The rows of a group lie close to one hidden flat surface of 11 dimensions, which passes through zero. Surfaces can cross.
In the rows, zero is written as 128.
Some rows, each with its group after it:
[149 127 108  89 139  91 129 119 143 133  98 136  98 144 156 130 108 116]
j328
[134  86 112 126 163  98 181 175  94  90  67 171 121 111 155 153 171 145]
j328
[153 159 169  73 161 151 144 125 101 158  81 116 126 151 106 129  93 142]
j748
[141 166  79 109  71  87  92 122 147 105 184 108  99 118 131 101  77 102]
j328
[118 103 104 179  90 139 122 146 122 132 134 135 145 108 149  65 136 157]
j208
[154 152 108  91  82  71 121 117 151 109 162 119 123 135 142 134  90 120]
j208
[111 126 109 147 174 143 117 127 119 158 135 117  84 140 109 141 181 125]
j328
[122 116 167 106 116 204 123 166 138 144 140 157  80 127 115 154 176 124]
j696
[113 102 153 164 112 131 157 130 110 117 132 105 168 112 108  95  95  84]
j328
[100 151 113 134 152 150  96 103 133 138 112 169 189 106 140 128 132 175]
j748
[ 94 144 107  95 154 171 173 127  67 126 101 127 134 147 113 135 136 159]
j208
[132 166 177 154  82 140  90 118 137 157 187 105 180 114 104 125  84 163]
j328
[103  88  84 136  81 114 141 120 159 146 174 152  87 171 176  96 186 123]
j748
[144 123  96 108 109 160 175 169 143 114 114 134 183 115  99 174 141 108]
j328
[157 122 156  69 140 115 124  80 177 105  86 144  94 163 175 143 118 118]
j328
[152 173 170 100 148 107  94 157  71 161 134 135  64 120 101  95 114 121]
j748
[151 134 161  87 129 136 171 123 144 185 117 133 139 166 104 143 141 108]
j696
[154 159 118  87  92 103 145 103 143 132 136 120 179 104 101 165 107 116]
j748
[ 89  86 160 138  71 139 143 125 171  89 150 119 122 139 174 144  90 139]
j328
[106 113 112 144 112 129 156  89 155  79 139 118 151 151 150 128 136 126]
j208
[ 89 141 128 139  89 129 138  93 170 137 179  86 133 161 115 109  70  96]
j328
[129 119 121 134 120 143 129 133 118 160  92  99 114  72  75  88 106  73]
j748
[176 141 148 119 139 139 135  90 140 198 100 117 189 102  74 128 156 105]
j696
[ 82  87 100 134  98 140 153  95 106 138  84  90 112  66 106  93 111 114]
j696
[134  97  72  89  82 153 169 155 149 107 106 110 165 116 121 128  87  55]
j328
[145 126 159 129 103 105 150 155 195  51 119 144 112 158 170 139  81 142]
j208
[120 123 171 112  66  97 173  55 194 164 133 115 173 101 104 170 119 113]
j748
[173 162 114 142 129  98 122 144 100 155 125 123 188  86  85 106 120 123]
j696
[132 117 158 133 129  94 149 148 135 110 151 117  85 182 168 156 117 161]
j748
[144 106  92 132 106 136  72  92 136 143  92 108  64  81 150 106 156 185]
j696
[117 136  97  92 110 112 166 121 155 106 128 126 112 169 148 130  94 116]
j328
[148 101 103 107 123 102 138  99 153 162  96  72  96 163 159 121  86 129]
j208
[141 136  85  96 166 112 112  48  98 149 121 112 129 183 158  89 148 123]
j696
[ 89 105  77 133 115 152  86 122 131 117 122  99  68 104 151 104  98 131]
j696
[117 155 139  88 121 133 148 104 173 137  97 151 123 154 136 105  92 139]
j748
[173 184 151  89 179 116 142 116 107  79 116 104 172 167 113 158  80 114]
j696
[122 131 117 129 128 146  81 114 134  66 147 130  91 125 153 146 150 140]
j696
[ 80 136 160 146 138 134 100  75 158 134 166 136 105 142 137 154 154 149]
j208
[140 107  74  93  66  98 120  78 151 126 144 112 170 152 172  87  81  85]
j208
[177 136 111  73 132 104  96 108 135  77 123 113 105 110 132 174 127  86]
j208
[155 159 118  96 133 105 102  85 196 188 132 110 138 126 108 167 119 100]
j328
[138 135 114 114 100  84 139 103 152 119 155 111 144 170 159 126 104 118]
j208
[ 69 138 132 179 137 145 169 170 145 127 139 142 142 111  75 122 127  90]
j208
[ 97 120 124 120 154 181 129 200 112 164 129 125 113 161 126 121  68 104]
j696
[123 109 147 116 112 153 182 125 181  92 105 131  78 194 163 111 125 136]
j748
[133 113 129  99 154 123 102  90 142 158  88  79  52 123 135 171 123 151]
j208
[157 117 136 141 153 120 110 133  93  88 178 104 158 156 154 208 169 160]
j748
[141 115  90 136 157 120 101 124  75 148 148  74 172 103 103 164 128  77]
j748
[148  83 129 183  77 101 132 175 191 123 106 126 127 108 149  78  81 114]
j208
[153 157  86 133 162  69  92 143 132 101 139 119 131 183 188 119  67 164]
j696
[106 120 145 131 105 170 103 170 167 181 180 164 104 147 127 134 157 101]
j696
[121 129 108 108 122 114 150 135 131 156 109 122 117 158 153 121  94 154]
j748

New rows. What belongs after each?
[144 140 125 121 115 166 114 191 100 106 107 115 100  63  86 143 102 129]
j696
[151 142  88  86 110  74 133 106 103 191 163 106 187 124 117 169 119 101]
j748
[118 104 131 120  94 128 173 104 138 121 103 111 129  81  89 137 132  89]
j696
[156 143 179 128 134 114 151 172 120  95 105 134  82 127 106 118 115 131]
j748
[ 98 160 127 120 144 133  94 166 145 101 170 165  95 154 128 119  96  82]
j208
[101 125 187  98 104 116 195  45 127 180 126 136 140 156 116 117 161 136]
j696
[138 140 155 153 138 136  85  68 117 140 112 135 162  85 101  62 146  90]
j328
[115  89 100 142 113 155 105 151 138 150 153 162  85 130 152 117 192 121]
j696
[112 115 128  93 108 145 124  91 137 105  84 113  73 119 172 153 111 204]
j208
[107 147 154  85 146 158 122  75 108  97 132 150 147 143 141 171 158 144]
j208
[134 170 139  78 153 135 107 102 122 136 105  93 126 154 141 146  47 162]
j748
[102 101 121 137 132 162 180 127 142  57  76 125 121 131 148 143 126 164]
j208
[123 121  67 118 129 101 100 147 148 171 141 128  83 112 143 179 150 151]
j328
[140 140 155 105 131 108 102 133 164 127  99 103  36  81 112 189 106 148]
j208
[147 107 122 125 129 107 158 103 104 113  57 107 122  97 131 118 130 168]
j696
[ 95 163  82 168 139 111 155 135 118 166 173  91 137 134  60 116 131  94]
j328
[137  88 112 141 109 131 106 182 100 115 141 118  96  93 137 148 141 125]
j328
[166 135 108 127 118  95 129  74 156  70 104  95 146  86 111 150 133 106]
j696
[106 132 152 176 167 129  73 103 132  94 160 126 164 105 122 159 136 113]
j748
[156 140 112 124 136 151 158 190  44 111 112 135 167 121 101  93 117 127]
j328
[ 97 149  76 114 132 142 145 162 102 123 136 121  97 175 142  83  85 138]
j208
[151 132 190 116 160 140 102 136 119 161 118 154 131 129 127 148 147 137]
j208
[147 145 124  98  85 122 127  95 119 123 110 101  94  78 101 127 122 140]
j696
[104  92 163 174 110 120 140 119 196 170 103 120 134  75  98 137 119 106]
j208
[108 103 171 138 120 161 103 103 123 111 130 121 100 149 158  93 119 139]
j328
[149 127  92 123 125 140  69  93 114 137 100 105  81  92 144 101 142 178]
j696
[107 118  90  97 152 132 162 107  48  91  92  90 112 132 127  99  99 104]
j696
[180 123 110 113 142 112 102 107 123  81 142 114 130 178 168 123 142 106]
j208
[151 133 148  97 127 124  72 126 135 128 113 131  70  90 133 158 125 145]
j208
[155 141 129 129 137 167 110 178 112 162  95 105 152  67  65 124  89 115]
j696
[103 116 118 117  51 122 118 100 151 135 123 133 123  56 136 124 104 156]
j208
[185  96 161  73  88 158  80 154 164  93 130 134  87 113 169 211 138 138]
j328
[129  85 109 146 137 133 143 123 167  83 120 134 134 136 147 152 168  85]
j696
[115 154 122 133 147 132 123  74 158 160 113 143 163 128 112 110 150 131]
j328
[169 116 127 107 130 140 125 147 162 107 124 148  96 145 142 165 181 127]
j696
[109 111 137 123 125 123 169 137 132 198 103 122 132 151 132 109 103 134]
j696
[135 159 147 106 145  90 102  71 155 111 123 158  86 156 160 106 140 150]
j328
[153 106  98 136  81 154 118 109 125  84 147  91 166 100 135 177 166 156]
j748
[ 78 138 131 129 106 143 122 135 161 103 134 149 114  53  89 157 116  95]
j208
[107 105  93 176 107 137 129 141 176  51 144 139 155 103 117 107 125  47]
j208
[111 121 145 122 145 160 136  73 167 154 134  82 111 178 113 121 105  71]
j328
[123 133 123 136 144 113  79 116  70 190 158 135 158  87 107 132 155 128]
j748
[148 117 110 136 113 124 102 110 168 132 123 144 159  60 102 153 168  84]
j328
[137 136 172 119 155 155 100 117 122 195 113 125 146 144 144 143 119 193]
j328
[154 157 140 160 168 106 137 164 101 143 153 117 118 158 101 128 159 131]
j208
[132 156 117 132 107 144  87 138 141  75 155 183  88 107 117  77 165 117]
j748
[156 119  95 157 175 166  94 148  59  80 133 134 130 141 139 103 207 142]
j208
[160 129 103  94 136 147  82 125  65 127 135 144 138 146 163  93 152 146]
j208
[147 155 111 132 104  84  99 120 141  51 163 126 118 111 136 148 121 131]
j696
[ 97 135  78 116  59 116 163 171 144  46 178 145  97 151 167 148 109 167]
j328
[159 121 118 139 139 120 103 152 141  97 132 127 129 103 113 127 136  65]
j208
[117 141 139 171 134 159  69 126 111  88 179 162 146  96 119 132 188 124]
j696
[137 153 125 145  81  86 125 118 128 113 193 142 162 149 138 119 141 144]
j208
[110 120 127 159 149 110 130  69 194 156 124 134 141 100 100 165 187  99]
j328
[129 119 126 122 123 181 116 116  85 180  82 115 150  77 114 117 133 198]
j748
[100 136 167 148  57 109 127 137 182 122 149 159 129  74 131 134  97 161]
j208
[ 90 125 140 158 158 146 122  89 186  81 112 121 177 118 129 154  97 107]
j748
[180 120 146  81 147 124 103 101 120  78  74 163 109 121 150 100 148  92]
j328
[114  98 140 166  90 129 109 116 129 109 129 137 168  63 129 100 127 111]
j328
[141 132 118 107 152 147 180 152  79 115  79 111 102 155 136 135 120 200]
j208
[101  89  93 134 125 141  70 101 154 180 117 124  90 103 163 126 145 137]
j328
